There are 3 ways to turn a row about zero (a turn may also mirror it). The second row of each pair is the first, turned, with some noise. The first 27 pairs use one turn. New pairs use 3 turns, one after the other, and a turn may come again.
Known pairs, each followed by its turns in order:
[-13 -44 -14  -8   0  35 -23  -9]
[-13  38  36 -18  20   6 -18  -1] : (0)

[-14   2  52 -62  -9   1 -14  -3]
[  8 -40  46  13   0  55  -6  -5] : (1)

[ -7  46   8  16 -73 -47   8  -4]
[-31 -78  -2  15 -35  21  18 -32] : (0)

[ 20   2  40 -22  10 -27  -2  16]
[ -2   1  38  29  14  18  19 -25] : (1)

[ 43 -49 -17  35 -25  -3   1  -8]
[ -3   2  59  47   8 -24   1  -9] : (0)

[  6  36  -7 -24  12  -7   7 -53]
[-20  16 -24 -11 -28  -2  53   3] : (0)

[  6 -36 -42  19  -8  73 -71  20]
[-29  -9 -82 -71  15  40   3 -10] : (1)

[-10 -23 -24  16   0  -9   4   1]
[-15  -2  11   3  10 -27 -14 -12] : (0)

[-45   6 -32  38   0 -13 -39  -1]
[-13   5  -7 -19  -3 -17 -31 -69] : (0)

[ 19   4  -1  13  33   9  10 -38]
[-18 -14 -26  38 -13  11  12  17] : (2)

[ -4 -54   0  -8  -8  16 -18 -16]
[ -5  21 -20 -35  -2   3  29  31] : (2)

[-15 -23  25  -7 -15 -49 -11  13]
[-34 -16 -18  35   2  18 -36   1] : (0)

[ 61   3   0  -7   3  18  -2 -52]
[-11  49  17 -21 -36  29  28  24] : (1)

[  7  12 -20  -9  -7   3 -16  18]
[  3  -8  16  -8  -1 -17  14 -21] : (2)

[-34  20  -4 -11 -34 -36   3  30]
[ 11   1  19 -30  10 -19 -46 -32] : (2)

[  0  22 -12 -20  -8  14  22 -15]
[ 14   2  16 -10  -2   1  -6  38] : (1)

[ 28  22   3  11 -17 -17  73   0]
[ 36 -33 -21  37  38   7 -36  -1] : (2)

[-12  10   6 -14   7   6 -14  18]
[  7  -1 -16 -14  13  18 -10   0] : (0)

[ -2 -73  13 -13 -14  15   5  56]
[-45   0  -5  -3  49  26 -52 -36] : (1)

[ -4 -13 -44   0 -14   6  -5  -5]
[ 12  -6 -22 -16 -10 -33  17  -3] : (2)

[-20 -35  10 -17   3  20  -3  -1]
[-26 -24   2 -10  -5  17 -28  -4] : (1)

[  4  -7  17  22 -10  44  18 -25]
[ 29  17 -30  19 -10  33  16  10] : (2)

[  5 -36 -21 -37 -23  18 -10 -11]
[-33  17  36 -11  35  11  11  14] : (0)

[-19 -14 -18  15   2   8   9   3]
[ 16  15 -11   0 -12 -20  -5  11] : (2)

[-27 -20  31  12 -21  34   2  -9]
[  5 -17   9 -34 -16   6 -36 -26] : (1)

[-43  -8 -50 -43 -16  -7  62  16]
[ 17  25 -41  -3  47 -64 -29 -24] : (2)

[-14   5  14  20   3  47  19  27]
[ -3 -15  11 -48  22 -23 -13 -11] : (1)

New pairs. What belongs after each?
[ -5  17  17   6 -27  11   2 -20]
[-14   6  11  -7  -4  17  32 -11] : (0) (1) (2)

[ 40 -10  19  12  -5  54  24 -11]
[ 53  40  10   8 -10  12 -10  25] : (0) (2) (0)

[-1 73 34  0 -1  1  9 -4]
[-48 -22  29 -18   9  27  40  14] : (2) (1) (0)

[-13   0  -8  19 -34  26 -14   6]
[-16   1  14  19 -12 -23 -29  15] : (1) (2) (1)

[ -2  46 -73  13  51  35  47   1]
[ 78 -40 -13   0 -47  -9 -47 -31] : (0) (1) (0)

[-10 -12 -10   4   0 -52  10   0]
[ 16 -16 -22  24 -37   9   7   0] : (0) (0) (1)

[  0 -32 -47  37 -73  73  -5 -31]
[ 89 -36 -64 -31  16  31  13 -18] : (2) (1) (0)

[ 44  -4 -18 -11 -37 -26  73 -48]
[ 21 -57 -53  18  18 -50 -30  43] : (2) (1) (1)

[-33  -7  61  -1   5 -14  49  -3]
[11 32  7 -4 -8  5 76 10] : (2) (0) (0)

[ 20  17 -13 -13 -30  18 -42   6]
[ 21 -15  10   9  45 -16 -27 -18] : (2) (0) (1)

[ 8 -2  2  2 -1 35 21 -4]
[ 28   2  19   2  18 -11 -16   1] : (0) (0) (0)

[ -8   3  -2 -12  40  -9  -3   8]
[-17 -16 -25  18   8 -14  -9   7] : (0) (0) (2)

[ 32  -2   0   7  15  -2   0 -56]
[-13  25 -13  14  -1  23 -51 -15] : (0) (0) (1)

[ -8 -11   1  -2   0  14 -47   2]
[ -3  -8  24 -28 -31 -14   8  -4] : (0) (2) (0)

[  1 -73   1   6  -2 -31  54 -26]
[-28 -30 -54  52 -35   5 -26  27] : (2) (2) (0)

[-17   3  17  59   5 -54  -9   0]
[-36   5 -18 -50 -35  17   4  38] : (2) (1) (1)

[  2  -1  10   7   4 -28 -14  16]
[-16   1   0 -17 -25   9 -10  -6] : (2) (1) (1)

[-32 -11  38   7   7  18 -20  10]
[ -3 -14 -15 -41  36 -14   7   8] : (1) (2) (0)

[ -8 -17  -2  -3   2  30  -7  28]
[  4 -20  25 -11  -9 -24 -15 -14] : (0) (2) (1)

[ 19 -18 -65 -19 -64  19  25   4]
[ 27  -4  67 -33 -29 -46   6 -32] : (0) (0) (2)

[-42  19 -54  -7  68   7  35   5]
[-40 -27 -77  23 -29  -1  27 -24] : (1) (0) (1)

[ 47 -15   9 -41 -10  -4   0  -4]
[ 21 -33  40  15 -24  24  -1   3] : (0) (2) (2)

[ 14   8  -1 -19  -9  26  -2 -21]
[  1  22 -28   4   3 -19   5   7] : (2) (2) (1)

[  1 -10  11  -3  -5  -2  32 -61]
[ -5   0  -3  -1 -16  47  50   4] : (0) (2) (1)

[  3  25  -5 -28  28  23   3  40]
[  6 -31 -17 -17  15  37 -38   6] : (2) (1) (2)

[ 19   3  13 -33 -25  -8   6  73]
[-30 -40  57  34 -10  16   3 -14] : (0) (0) (2)

[ 41  16 -32 -24   0 -36  20 -73]
[-12   2 -37  67   9  29 -51 -26] : (0) (0) (1)

[ 13 -46 -14  40 -15  -2 -26  -6]
[ -1 -26 -56 -29  -4 -15  -6  -8] : (1) (2) (2)

[ 66 -21  -2  17 -21  12  -3 -13]
[ -3 -16 -53  11 -44  24   2   2] : (1) (2) (2)

